Every row belongs to one group in each of 3 separate groupings. Each group adds its own fixed numbers to the row, and there is some noise. The rows also spread widely along 8 directions, which tell nothing about the answers.
In the rows, 128 means zero.
Some rows, each with its group in each grouping after it:
[138 121 115 127 163 137 136 123 124 116 102 135 116 134 111 117  90 134
 132 117 153 148 135 120 104 143 155 102 121 119  96 119]
j40 datev S
[128 121 139 161 155 112 161 145 131 149 155 108 129 139 117 137  89 125
 149  98 180 108 101 101 104 131 148 120 122  95  90 128]
j459 geru X
[142 106 131 149 176 139 122 149 127 132 134 128 118 116 122 124  87 131
 117 127 148 140 113 115 114 136 148 126 136 124 100 121]
j459 tifip P
[135 115 147 139 168 140 119 160 139 121 153 119 121 124 135 114 120 137
 123 116 160 145 131 126 115 134 162 129 123 133 115 132]
j442 datev Y
[134 185 130 145 143 127 140 169 113 108 101 141 121 153  96 110  94 125
 144 104 163 136 141 120 122 134 154 143 180 149 111 122]
j40 naba X
[147 111 134 134 129 115 117 142 109 134 144 120 125 124 105 111 110 133
 105 112 133 145 130 121 117 128 137 151 148 128 118 112]
j442 naba P
[119 114 133 149 154 155 129 127 131 126 130 139 127 113 126 131 121 142
 139 141 144 142 123 130 122 124 161  89 102 122 108 123]
j40 tifip S
[113 138 143 128 139 134 139 146 125 120 145 119 122 141 114 125 125 126
 141 107 158 128 134 118 112 132 159 122 127 118 116 134]
j40 geru Y
[136 169 124 104  87 128 145 100  99  99  78 166 111 146  75 117 124 111
 132 125  94 167 171 131 105 131 147 128 153 128 129 111]
j442 tifip Y
[141 147 139 114 120 131 120 131 106 105 106 143 106 131  97 105 119 120
 111 114 120 164 167 133 112 137 153 148 158 147 123 116]
j442 tifip P
[138 129 112 150 149 124 137 145 117 129 122 134 127 128 114 125  95 136
 135 127 147 148 113 121 115 127 140 121 133 127 103 113]
j40 datev S
[122 113 153 105 163 138 126 154 123 124 144 112  99 124 123 100 102 109
 105  96 153 147 153 121  96 144 153 152 136 123 108 124]
j459 tifip Y
[156 146 149 157 175 137 138 167 138 106 145 119 136 142 110 119 107 155
 131 116 194 116 118 112 124 124 155 124 141 126 112 134]
j459 geru X
[140 116 130 111 143 129 124 132 108 110 135 119 121 133 105 106 116 136
 111 119 141 154 145 126 110 132 146 130 126 125 121 120]
j40 datev Y
[119 131 147 124 130 127 146 127 125 132 148 112 123 146 108 129 123 123
 139  91 165 119 135 116 108 139 162 117 126 108 106 128]
j442 naba P
[ 98  92 130  94 138 141 121 133 112 152 149 111 112 126 114 115  95 102
 115 105 127 127 134 113 102 145 132 128 117  92 115 131]
j40 naba Y
[125 133 139 111 119 135 138 131 121 124 145 120 125 139 104 120 130 128
 122 106 150 129 145 122 112 127 144 120 116 112 119 124]
j442 datev S
[123 169 144 135 140 158 130 164 138 115 143 132 131 150 108 135 126 133
 139 116 167 110 133 117 130 128 155 115 145 129 127 148]
j442 geru P
[149 162 141 159 114  98 175 114 108  97 135 124 146 154  87 132 153 161
 161 113 173 140 118 120 118 113 175 110 130 119 113 105]
j40 naba Y
[135 175 159 146 119 125 163 145 122  97 132 138 128 147 100 129 147 136
 151 113 165 135 136 116 118 118 172 124 142 135 124 123]
j459 geru Y
[127 101 143 121 112 133 109 139 114 137 161 118 123 119 111 118 129 122
 101 122 117 137 138 121 116 123 133 139 123 121 130 127]
j442 geru P
[135 127 126 134 152 133 129 137 114 123 126 126 122 126 109 115 104 139
 118 122 146 146 128 127 114 129 140 126 132 124 107 114]
j40 tifip S
[140 139 113 135 140 136 133 132 125 125 101 148 121 135 104 123  86 121
 136 124 133 140 138 119 111 138 144 111 137 121 111 128]
j442 datev X
[118 123 133 150 134 123 142 133 118 132 128 135 121 122 119 127 118 123
 149 117 136 149 122 120 111 130 163 118 126 126 107 117]
j40 naba Y

New rows. What belongs after each?
[103 128 134 148 122 150 118 159 125 149 145 147 124 113 127 134 121 111
 133 141 109 137 121 128 124 120 139 129 134 127 125 131]
j442 tifip Y
[143 124 125 188 134 119 153 141 127 142 148 134 150 127 109 152 109 146
 154 143 151 115  82 106 126 107 138 102 121 106 108 119]
j459 geru X
[139 152 121 140 129 132 157 125 116 121  96 153 121 139  93 132  97 131
 146 119 146 134 123 111 111 130 147 107 143 114 104 110]
j459 naba S
[134 116 103 119 116 118 127 125  94 132 117 138 122 130  94 118  95 115
 116 136  99 157 128 119 109 126 120 132 139 117 122 113]
j40 datev Y
[152 112 112 154 143 121 122 153 107 139 126 139 128 117 107 126  87 129
 113 143 119 150 104 112 120 122 127 136 152 131 114 111]
j459 datev P
[ 90 119 116 133 151 157 137 136 135 149 116 144 112 122 132 142  92 105
 157 124 138 129 122 114 111 143 156  83 104 110  99 137]
j40 datev S
[125 121 111 140 141 106 148 130 110 147 118 129 112 134 110 130  79 110
 142 109 129 145 116 108  94 140 137 131 139 109  95 117]
j40 geru Y
[172 125 134 136 190 146 110 159 130  93 120 133 118 127 110  98  93 155
 102 130 159 153 133 118 114 135 145 141 152 142 124 123]
j459 geru Y
[129 120 137 137 131 108 144 122 107 123 137 120 117 130 108 119 124 128
 132 113 139 159 133 127 105 129 159 131 125 123 106 109]
j40 tifip Y
[156  69 144 142 192 137 104 150 132 124 159 109 124 101 132  98 103 154
  96 124 161 150 115 119 114 132 151 139 121 125 114 116]
j459 naba Y
[102  96 138 146 114 125 135 135 127 167 151 127 117 107 133 136 114 103
 140 113 117 136 119 117 105 129 143 126 105 112 101 122]
j442 geru S
[155 116 138 137 169 135 121 156 123 117 139 124 125 126 111 106 101 146
 108 123 158 141 118 114 116 130 142 141 146 124 118 119]
j459 naba Y
[117 131 145 144 139 146 139 150 133 119 139 141 125 121 125 132 132 124
 144 132 146 138 126 117 120 124 170 110 119 131 121 130]
j459 datev Y
[112 128 141 143 123 152 123 142 123 120 142 143 135 118 117 129 147 137
 140 144 129 139 127 128 134 116 161 105 121 133 133 129]
j40 naba Y
[154 122 112 173 163 135 124 146 133 134 120 149 135 118 118 130  93 151
 137 147 135 143  97 119 123 123 141 117 140 124 111 119]
j442 naba Y
[102 174 147 153 113 119 161 175 119 133 116 152 110 135 116 132 116  92
 167  99 140 141 130 113 109 132 170 148 170 146 105 119]
j459 naba Y
[113 115 131 123 132 135 139 130 120 138 120 141 106 123 114 127  95  97
 134 117 119 138 133 109  98 141 143 124 129 110 109 125]
j459 geru Y
[138 149 117 134 130 116 162 122 107 125  98 147 113 143  90 131  88 113
 142 117 129 147 126 109  97 135 143 126 153 111 101 109]
j459 tifip Y
[120 117 106 156 163 110 162 136 125 164 126 117 118 143 118 145  60 118
 157  99 163 121  90 100  93 144 134 112 125  89  72 121]
j40 geru S
[153 110 128 118 150 132 139 118 115 123 128 119 124 132  94 112  96 142
 110 109 159 131 124 110 106 134 133 121 126  99 107 111]
j459 naba S
[140 146 137 114 117 147 120 125 109  91 124 137 129 139  88 116 140 143
 115 132 133 142 155 127 129 121 152 114 137 140 141 126]
j40 geru P
[151  81 138 118 175 136 111 142 120 125 148 110 116 113 117  97  95 139
  93 116 150 146 130 116 107 138 139 144 128 116 117 117]
j459 naba Y
[150 107 142 164 144 111 140 108 115 109 139 121 130 117 114 129 142 156
 134 129 151 164 125 131 118 121 181 105 111 134 102 103]
j40 tifip P
[141 148 117 142 118  96 164 107 101 118  99 136 114 148  89 130 100 120
 151 104 135 155 135 111  99 138 158 120 149 126  96 107]
j40 geru P
[127 121 150 128 138 131 136 137 123 120 132 126 110 125 115 121 116 117
 126 107 147 139 143 113 107 138 165 126 131 129 110 123]
j459 geru P
[128 132 122 147 143 140 138 150 121 139 115 146 120 124 111 128  89 123
 137 123 140 132 111 111 115 130 137 123 142 118 105 117]
j459 naba S
[119 134 156 154 141 146 111 172 130 114 138 141 120 101 135 113 140 135
 132 129 141 157 141 136 131 120 168 135 132 171 121 123]
j40 geru S
[107 127 147 123 114 134 149 118 130 128 137 126 118 134 114 131 133 112
 149 106 147 128 152 121 108 131 172 100 101 110 113 132]
j442 datev X
[141 114 125 116 157 160 122 135 125 121 145 126 139 134  96 122 105 149
 109 138 152 111 111 108 124 124 126 105 122  89 130 134]
j459 naba Y
[157 135 129 147 138 125 138 140 114 113 129 136 136 132  95 119 115 149
 123 132 145 142 112 115 121 118 140 129 147 122 123 111]
j459 naba Y
[142 161 155 170 125 127 149 146 131 108 146 132 146 133 110 131 159 166
 150 119 177 132 120 130 135 108 171 115 131 140 118 114]
j442 naba S
[135 124 140 132 132 125 136 129 124 124 133 127 119 132 112 122 121 128
 130 113 137 144 137 120 106 133 152 127 126 118 116 123]
j442 geru Y
[ 95 148 149 117  83 110 170 115 114 132 128 132 109 145 107 135 144  90
 162  91 129 145 156 120  93 136 174 119 117 115 107 120]
j442 datev Y
[147 112 145 155 150 125 127 158 124 124 160 116 140 118 118 118 117 146
 117 129 160 133 114 120 126 112 148 129 125 127 119 121]
j459 datev X
[156 119 110 136 147 105 146 113 111 135 108 130 118 140  95 118  78 131
 128 105 137 149 120 113  95 142 134 133 146 101  99 107]
j442 naba Y
[133 108 136 113 107 143 117 106 116 120 139 131 126 125  99 126 135 130
 113 133 113 136 147 120 117 126 142 109 112 114 136 128]
j442 geru P
[139 102 122 127 168 131 126 156 119 140 147 110 121 133 113 120  76 122
 108 113 154 127 112 104 107 138 129 134 139 106 105 127]
j459 datev P
[139 126 127 164 112 115 143 129 119 138 142 136 138 122 109 140 126 142
 138 132 132 137 107 121 119 113 136 117 118 117 113 110]
j442 geru S
[142 110 133 132 154 138 129 126 133 119 146 122 130 132 117 124 123 146
 125 126 154 138 128 123 112 129 157 104 107 111 119 129]
j442 datev Y
